There are 8 hidden switches. A switch that is on adds its own fixed numbers to the row, and there is some noise. The rows also spread widely along 14 directions, which tell nothing about the answers.
Some rows, each with its switches (1 for on, 0 for off) after it:
[  5  33  -6 -22 -23  -9 -17 -22  54   8 -17   4 -13   0  20  -2 -16  -3
  -2   0   3 -10 -27  15  -7  -2   1  20  -5   8 -22  24  16   6] : 0 0 1 0 0 0 0 0
[-21 -22  -9 -18 -26  36 -24 -20  30  28  14  11  -6   3  13 -28  36  37
 -15 -27  19   2  30  17  23  30  10  24 -16  30  -1  21  -6  -8] : 0 0 1 0 0 1 0 0
[ -9 -36   9  -3 -11  -1 -16 -12  14  12 -11  -9 -17  23   4 -57  49  45
 -16 -17 -21   1  17 -16  23  33 -23  -9  12  27   0  16 -10 -44] : 1 0 1 1 0 0 0 0
[-25 -12   4 -14  -7  -1 -11 -10  27   0  23  23  -1  24 -19  20  31  26
 -55 -26  10  -5 -12  24  11  -2   0  20   4  21 -14  25  -2 -21] : 0 0 1 1 0 1 0 1
[-16   9  43 -27 -38 -10  -5  17  13 -50  14  -6  14 -10  28 -15 -20  17
 -22  12  35  11  -6  21  10  -5   5  -4 -33  -4   1 -30  -3  33] : 0 0 1 1 0 0 1 0
[  1 -17  12  -6 -24   4   6 -43  54  33  17 -22 -14  10   6 -33  31   6
   1 -20  -2 -23   3  21  32  57  11 -10 -21  23 -42   8 -10   5] : 0 0 0 0 0 1 0 0
[-10   8 -16   4  31  11   4 -10 -15  -2  -9  16   9   8 -25  -8  -2  -1
  10  31 -19 -29   0  -8 -18  48 -23   1  11  15 -13 -15  -4 -22] : 1 0 1 1 0 1 0 0
[ 33 -26  -5  21   8   0  44 -15 -29  -7  24  23  21   0  -9   9  19  -9
  -2  23 -12 -26 -31 -15  -7  38 -54 -26 -19  20 -20 -47   0   8] : 1 1 1 0 0 0 1 0
[-32  -5  -3   1  20  -6   9  -8  22 -15  11 -15  13 -21 -10 -10  18  51
  -6   3 -17  -5  26 -16  32   9 -31 -20  37  21 -24  20 -38 -42] : 0 0 1 0 0 1 0 0
[ 13 -13  18   6 -25 -23  25  23  -8 -44  30  26  12  14 -33  36  14  18
 -50  -6 -16  15 -19  10  -2  -5   2  21 -45 -25 -27 -34  -1  19] : 0 1 1 0 0 1 0 1
[ 19 -10  31  10  -4  18   6  13  -1  14   7  -5 -27   6  13 -16   0   7
   3   5   8 -15 -39  -8 -15  26 -29  24   4  23 -31  -7 -10  -6] : 0 1 1 0 0 0 0 0
[ -5 -19 -40  -2  11   3  -3 -41  11  35   5  17   7  22 -24  -2  11  11
   1 -19  -2 -32 -18  -8  20  20  -7 -11  13  26 -13   0  -1  -1] : 0 0 1 0 0 0 0 0
[  6 -39   0  25 -16   7  13 -10 -36 -11  14 -17  24 -17   5  -7  24  21
  -8   2  -2   1  17  -7  11   0 -12  -8 -29   1   1 -42   3   8] : 1 0 0 0 0 0 0 0
[  8 -46 -22  21 -16   3  -7 -34   8  42   3 -10  -8  -1  -2 -10  40  56
 -17 -36 -19   1  -7  -4  29 -13 -11  16   7  35 -18  18 -11 -21] : 0 1 1 0 0 0 0 0
[ 31   5  12 -29   0 -19 -26 -12  27 -36 -37  41 -12  10  -5   8 -11  12
 -28  -2  -8  14 -28  29   6  -9   4  36  -5  -2  -6   4  -4 -25] : 1 1 0 0 0 1 0 0
[  7 -15  27 -22 -31 -10 -11   4   4 -16   8  14  43  19   5 -28  14   5
 -33  15  15   6  -2  20   3   4 -19  -1 -30  -6  -4  -8  19   8] : 0 0 0 1 0 1 0 0
[ -2   0 -43  -6  33   9  21 -24   2  -1  15  46  19   6 -39  20  14   9
   0   7 -13 -25  -1 -20   5  41 -34 -14  10  20 -15 -10 -14 -13] : 1 0 1 0 0 1 0 0
[-27  19   3  -3  -5 -13 -11   4 -14 -48 -11  -2  -3  -7  14   1  -9  -5
  -9  21  -2  -9   6 -10 -19  -4 -12 -13 -11  -5  19 -24  26  -7] : 1 0 1 0 0 0 0 1
[-16 -42  27 -34 -17   2 -30 -13  16 -29   0  20   5   8   8 -38  26  54
 -44 -20  12  18   9  18  48  16  -6   1  -5  31   6   0 -27 -32] : 0 1 1 1 1 1 0 1
[ -5  20  30 -17  -5 -28   5 -38  65 -14   3 -14   5  -3  21 -22  30  -2
 -19  25 -15 -22   4  38  10  41 -23 -21   1  20 -36  29  -2 -36] : 1 0 0 1 0 1 1 0
[ -5  28 -26 -14  -4 -13  24 -10  27 -27  14  26  37 -29  -7  25  -4  22
  -6  19 -15   0   2  -6   4  -6 -34 -15  -8   4 -21   3 -11   1] : 0 0 1 0 0 1 1 0
[ -8   0 -44   0   1   9 -18 -12  -7  -1 -19  40   5  -3 -12  -7  10  55
 -10   6 -32   6  -2 -12  -9   7 -27  22   0  22   4   9  -6 -24] : 1 1 1 0 0 1 1 1
[ -3  15   8 -32 -41  -8 -14 -41  55  21   6  -7  25   6  44 -53  19 -14
   1  17  18 -22   4  30   5  37 -15 -29 -28  15 -15  16  30  14] : 0 0 0 0 0 0 1 0
[ 15  -2  -5   3 -14  18 -10 -31  22  19 -21 -20  10 -25  28 -32  10  26
  14  19 -16  -1  11   9   4  14 -16  19  -4  16 -27  15  -8 -21] : 1 0 0 0 0 0 0 0
[-15  32  16 -11  12   5   3 -21  34   1   6 -18  14 -21  21  -4 -15 -23
   3  45  13 -36  -6  32 -23  28 -13   7   9  16 -39  13  -4 -11] : 0 0 1 0 1 0 0 0
[  2  21  -8  13 -21 -45  24 -24  26  -1   2 -19  11  17 -13  -8  -2 -13
  -1  15 -41 -33 -27   3 -11  27 -10 -27 -21  -7 -40  -9  18  15] : 0 0 1 0 0 0 1 1

New rows. What belongs after each?
[  1 -40  37  13 -20 -23  10 -25  11 -36  10 -36  -1 -11  28 -11  29  22
 -27 -15   0   2  -5  -1  50 -11 -21 -42  -7  17  -8 -18  -9 -18] : 1 0 0 0 0 0 0 1
[-15  14 -16 -14  26  12  -2  -9   1 -22  -2  25   0 -12 -22  23 -30   7
   7   7  11 -15  -3   4  10  12   9  15   9   7  -8 -20 -21   1] : 0 0 1 0 0 1 0 0
[ -3  10  30 -26 -33  14   9   4  14 -44  21  13  -7 -19  41   0   0  -6
 -14   9  37   5   3  13  -2  23  -2  -2 -48   7   7 -34   5  31] : 1 0 1 0 0 0 1 0
[ 16  -2  32 -28 -45 -17  23  -2  47 -48  24  10  -1 -11  13  16  15   4
 -30 -16  15  20   3  19  32   7  14  -3 -48 -12 -18 -21  -6  25] : 0 0 1 0 0 0 0 0
[-14  11  14  -4 -17  17  10  36  -9 -26  32  25  -3  11 -13  22   9   9
 -33   1  15   3  -7  -2 -34  14 -11  31 -31  -8  -6 -16   4  21] : 1 0 1 0 0 1 0 0
[ -4  -1   9 -22  12  -2   0 -16  24  -6  11  16  20  19 -13   0  12  -2
 -20   7   9 -19  -9  17  14  23 -12  -8  11   4 -24   4  -7 -20] : 0 0 0 0 0 0 0 1
[-28 -11  -5 -10   1  35   7  -8  -1  -3  33  10  11 -34  16  -2  25  39
  -4   9  20  -3  38  12  12  28  -7  11 -10  24  -6 -15 -25  -5] : 0 1 1 0 0 0 1 0
[ -9  -6  38  12  10  -9  24 -10  -9 -31  42 -16  39 -25  18  35  17  -8
 -37  38  24 -21  -3  47 -12  -3 -19   2 -14   6 -21 -26   0  -2] : 1 1 0 0 0 0 1 0
[  5  10 -43  25   3  12  16  -4 -12  21  -1   9 -24  -8 -12  20  -8  29
  20  -5 -32 -11 -41 -47 -20  -5 -37   9   7  22 -26  -8  -1   3] : 0 1 1 0 0 0 0 1
[-22  -2   0 -29 -13  15   4 -13  13 -31  27  21  53 -22  28 -19  22  30
 -26  28  17   1  19   4   7  22 -49 -29 -12  23  -1   3  -9  -9] : 1 0 1 0 1 0 1 1
[-34  25 -15 -14 -15   6 -16  -4   4 -28   2   6  23 -24  15  12 -13  24
  -4  13  11   5  15   0  -2 -23  -5  -1 -16   0   8  -7  15   9] : 0 0 0 0 0 1 0 1
[-15  23 -36  39   6  -8  23  -4 -11  23  13 -13   8 -12 -32  25   1  14
   9  23 -42 -25  -6  -7 -44  10 -14  22  -7   0 -43  -5   7  10] : 0 1 1 0 0 1 0 0
[ 19  -7  35 -12 -18  -2  40  -6  28 -24  44   7  34 -10  18   5  33  -2
 -34  23  14  -8  -7  19   4  33 -43 -15 -25  10 -37 -10 -12   1] : 1 0 1 0 0 0 1 0
[  9 -12 -13  -3 -14 -31   0 -34  47   0 -15   0 -24  15  -7  -7  18  26
 -14 -35 -31  -6 -26 -14  38   0  -8 -21  11  19 -25  19  -7 -23] : 0 0 1 0 0 0 0 1
[  0  12 -52  -7  -2   3 -34 -30  23  38 -49  17 -33  24  -9 -39  -1  21
  23 -15 -37 -17 -15 -31  -1  24 -12   5  19  23  -4  27  13 -31] : 0 0 1 0 0 0 0 1
[-21  -9 -27 -17   6 -15 -31 -44  18  -8 -22  19  -9  -1  -9   0   5  50
 -16 -20  -8   3   0  20  32 -10  19   8  11  19  10  -2 -15 -20] : 1 1 0 1 0 0 1 0
[ 10  29 -18 -21  -1   1   2  -9  17   0  -8  27  34   5  10 -21   2 -17
   8  43 -12 -23 -10 -16 -25  29 -62 -24   0   8 -17   9  27 -15] : 0 0 1 0 0 0 0 1
[-42  11 -28  13   5  38  10   6  -7  21  24 -18  31 -29  -5  -6  10  53
  10  25 -10  -9  32 -17 -12  17 -28  13  14  14 -30  15 -24 -14] : 0 0 1 0 0 0 0 1
[-22  10  22   6  11 -25   7  -1   1 -42   4 -12   1 -19  15   6  14   5
 -12  23 -12 -11   7  -3   0  -7 -34 -26   6   8  -6  -9  10 -32] : 0 1 0 0 0 1 0 1
[-21  50 -16 -43  -6  13 -15 -12  47 -18  -5  22  14 -15   5   6 -24   9
   1  23   8  -5  13  23  -8  22  13  19  -9  -6 -20  13  -5   5] : 0 0 1 0 0 0 0 1
[  1   4  -7 -14   4 -15  -1 -33  36  -8 -23   2  25 -10   2 -27  12  22
  -3  25 -37  -8   9   5  24  22 -34 -18  16  20 -27  26 -10 -54] : 0 0 1 1 0 1 0 1
[-31  19   8 -15 -18   7  10   7  35  -9  23 -18  21 -10   8 -27  10  39
  -1  16  -5  -1  22 -12   7  31 -22 -17  -3  -1 -35  13 -20   2] : 0 0 1 0 0 0 0 1
[ 25  15  12 -30  -7  18   1   2  36 -27   2  42 -11  -8  13  30  10   3
 -31   2  16  11  -8  22  -7   6 -10  38 -13   7 -14  11  -6 -18] : 1 0 1 0 0 0 0 0
[  2  21 -25 -30 -15  19   0 -33  33  24  15  35  26 -14  13  15  -8  16
  -2  16  17 -12 -26  26  -7  13 -17  16 -12  28 -26   8   1  23] : 0 1 1 1 0 0 1 0
[-21  -2 -22   3   3  12  22 -24   1 -25  15  10   9 -43  12  13  37  47
  -9  14 -27   7  22 -18   5  16 -46 -17  -5  36 -11  -1 -18 -29] : 1 1 1 1 1 1 0 1
[  7 -12  22  -8 -27   6   4 -26  38 -28  19  10 -39 -18  17  38  22  -2
 -39 -36  21   6  -3  40  21  -2  33  30 -40  22 -13  -8  -4  -1] : 0 0 1 0 1 1 0 0
[ 12  10  20  -3 -31 -30 -11  -7  33   1  -8 -19  33  15   9 -17   1  12
 -33  22 -15  -4 -25  26 -18 -11 -19  18  -8  -9 -41  29  15  -1] : 1 0 1 0 0 0 0 0
[  4   1  16 -26  18  15  -4   0   8 -24  20  48  25  -1   3  33  25  -4
 -55  23  23  -6  -7  45 -18   4 -24  35   4  15 -15  14  -4 -43] : 0 1 1 0 1 0 0 1
[  1 -13  10 -12 -10 -12  -4   1   5 -42  -7  17   9   0 -15 -16 -19  29
 -11  -1  -6   5 -13   1  30  14   2  -3 -16   0 -10 -26 -24   0] : 0 0 1 0 0 1 1 1
[ 24   0   3  -7   6  -7  10  -6  23   2   4  37 -18  18 -11  11  28  -8
 -22  -3 -14 -15 -22   4 -10  26 -31  13  -2  19 -25  11   9 -29] : 0 1 1 0 0 1 0 0
[ 27 -33  27   5 -15  17 -10  -8 -11  -2  -3  -9  46 -17  26 -16  -9  22
 -20  21  16   4 -27  19  14 -26 -30  21  -1  18 -24   0  -9 -15] : 0 0 1 0 0 0 0 1
[-16  -6  -2 -18   2 -31   9 -19  23 -47   3  20   7  -9 -13   8   9  48
 -28  -9 -21  10 -11 -11  36  -5 -27 -26  12  21 -13   0 -29 -26] : 0 1 1 1 1 1 0 1
[-51  21  -7   0  18  15  27   8  -1  -5  57  25   4  29 -42  35  33   2
 -40   9   1 -34  -5   4 -43  60 -19   5  -4  11 -29  -1  -2   2] : 1 0 1 1 1 1 0 1
[ 22 -16  15  11 -35   8   3  -5  -4  11  10   3  32   6   7 -24  11  -1
 -18  25 -11 -10 -14  28 -15  28 -16  19 -43   6 -33 -12  12   5] : 0 0 1 0 0 1 1 1
[  4  22  11   9   8  23  22  17  13 -10  12  -4  11 -24  -2  15  -6  37
  -1  27 -15   1 -26 -15 -22   8 -50  24  11  13 -55  17 -34 -19] : 1 0 0 0 0 1 0 1
[ 16  -6  -5   8  19  16  34 -19   8   9  15   1   8 -16 -11   9   7   0
  14  17 -10 -24  -4   0  11  38 -22  -1   6  15 -41 -14 -25 -15] : 0 0 1 0 0 0 0 0
[-27 -10 -17  12  24  -9  13 -21  -1  -5  17   9  -4   6 -39   4  21  12
 -15  -2 -20 -29  13  12   6  46   9  -3   4  14 -17 -12 -20 -22] : 0 0 1 0 1 1 1 0
[ 24  28  -1 -32   9  15   4 -34  35  -2  -9  32  18 -19  35 -11   5 -16
  13  52   3 -20  -7  11 -16  46 -54  -7   1  30 -21   8   6 -24] : 1 1 1 1 0 0 0 0
[ -6  -1  14   4  11  -6 -30 -21  13 -17 -31 -20 -26 -23  26   8 -16  13
  -8  -6  11  -4 -13  19  17 -43   8  25  28  26   5  10  -4 -44] : 0 0 1 0 0 0 0 0
[-18  25   1 -26 -29  -4  -7  13  21 -24  -1  21 -28  11   4  -8  -9  26
  -7 -13   1   8 -22 -18  -5  10  -7  -2 -16   7   1  -6   3  11] : 0 0 1 1 0 0 1 1
[-32  -5  22  11 -23 -27  -9   4  18  -2   5 -36 -18  35   3 -28  15  28
 -27 -18 -11 -16 -29 -20  -3   3 -21 -17  12  12 -18  19   7  -3] : 1 0 1 0 0 0 0 1
[-53  14  -9  -9 -12 -22   1   6  20 -12  33   2  26  16 -25   2  27  43
 -40   2 -13  -5  25   7 -16  18  -2   2 -13 -12 -20  10  -1  16] : 1 1 1 0 0 1 0 0
[-33   8 -14   3   6   6  13   2  22   2  13  -2 -32   3 -15   2  34  36
  -7 -18 -26  -8  21 -25   3  26 -14  -3  16  13 -20  19 -16 -35] : 0 0 1 0 0 0 0 1
[ 14  -1 -10  -5   1 -11  16 -11  17  -8   8  25  -3   5  -9  15  20  -1
 -14  -7  -9 -10 -13  -9   6   7 -24  -6   0   9 -15  -1   3 -17] : 0 0 1 0 0 0 0 0
[-12   2   6   9 -23  -7  17 -31  26   9  34 -32  45 -16  11  16  -9  26
 -21  18   7 -17 -33  23   1  -3 -15   1 -12   9 -57   2  -7  38] : 1 1 1 0 0 0 0 1
[ 20 -32  11 -24 -13  21 -14  -6  18 -23 -16  25  14 -16   5 -30  -6  60
 -13 -11   0  27 -13  -8  45   5 -24  14   3  28 -17   6 -48 -30] : 0 0 1 0 1 1 0 1
[-10   2  13   3 -24  19   1  26 -17 -22  19  18 -27  14 -17  25  -1  14
 -23 -15   9   9 -20   3 -19   3  19  38 -41  -7  -4 -30   6  25] : 0 0 0 1 0 1 0 1
[-28 -13 -14  12   9   7   5 -14  -7   4  10  -1 -31  13 -10 -20  25   9
   8 -11 -11 -28  15 -28   3  55 -11 -22  -2  24   5 -21   0 -11] : 1 0 1 0 0 1 0 0
[-50  -6 -23  10  28  14  -2 -22   0  28  16 -19   4   3  -2 -26  31  16
  11   8   0 -41  35 -14   4  40 -22 -25  31  32  -1   9  -1 -31] : 0 0 1 0 0 0 0 0
[ -8 -25  26  -6   5 -32 -14  -9  18 -21   0  -5   0  29 -20   0  -2  15
 -37 -24  11 -13 -28  19  34 -12  14   3  19   4 -14  -2 -15 -13] : 0 0 1 0 0 0 0 0
[ 19 -30  -5  -4   5  12 -10 -30  -8 -22  -9  28  -5 -11  15  19  28  -4
 -21  -9  15   2  13  23  19  -7   0  13 -18  17  22 -20  11 -32] : 1 0 0 0 0 0 0 0
[-20  -3   5 -18   9  32 -30 -10   9   1  -8   9 -15  -6   3 -17  -6  18
   4  -3  23  -5  18  21  13  24  22  33  -1  15   4  -3 -15 -16] : 0 0 0 0 0 1 0 0
[ 43 -17  21 -23 -11  11  -1 -36  16 -22   1  23  29 -16  29  11  -7 -16
 -21  14  37  -4 -39  32  16  -4 -25   5 -20  22 -16 -17  -1   3] : 1 0 0 0 1 0 0 0
[  5  11  15 -14 -19  -5   8 -40  61  13  13 -15  17  -1   4   1  -9  19
 -12   5   6 -14 -41  29  15  15 -10   2  -5  19 -57  21 -15  21] : 1 0 0 1 0 1 0 0
[  5  -7 -26   8  17 -17  26 -47  11   3  16  15  40  -3 -28  14  37 -27
 -12  28 -29 -36  34  31   8  44  -2 -16 -16   1 -25 -10  11 -26] : 0 0 1 0 0 1 0 0
[-11  -4 -29 -18  18 -22   0 -28  31 -12   3  44  -1  36 -63  24   4  39
 -37 -22 -25 -12 -25  21  23  32  22  14   7  -1 -31   1 -34  -1] : 1 1 1 0 0 0 1 1
[-14 -13   4 -24   4   0  -9   5  -1 -25   0  34  -3  27 -15 -20  40   9
 -26   0  -7  -1  33   5  11  41  -4  -5  -6   1  16 -10   5 -44] : 0 0 1 1 0 0 0 1
[-23 -15  16   2  22   9 -16 -10 -21 -52  -6   3  -6 -32  14  27 -15  36
 -18   3  21   6  -6   9  20 -31  -4  14  14  23  14 -23 -22 -26] : 1 1 0 0 0 1 0 1
[-10 -23  33  31  11 -37  17  -4   0 -13   8 -41  -4  13 -22  -9  14   6
 -16  -3 -22 -26 -15  -1  18   8  -8 -17  15   3 -31 -13 -12 -22] : 0 0 0 0 0 1 0 0
[-18 -11  -4  17 -19   8 -13 -21 -12  -9   3 -12  11 -32  37   5  17  29
 -16   3  11   1   9  11  -1 -32 -20   6 -16  28  15  -3  17 -11] : 1 0 0 0 0 1 1 0
[ -2 -13 -46 -13  -4   4  10 -27  -3   0   9  42  15  17 -11 -10  35   1
   6  -9  -7 -17  10 -33  19  31 -36 -50 -15  11  18 -22  22  -3] : 0 0 0 0 0 0 0 1
[-21  -9  -4   2  17 -27  12 -30  10 -23  13  11  14  13 -25  12  26   1
 -28  10 -21 -29   5  18   9  36  -6 -19  -3   6 -19 -13   0 -18] : 1 1 1 0 0 1 0 1
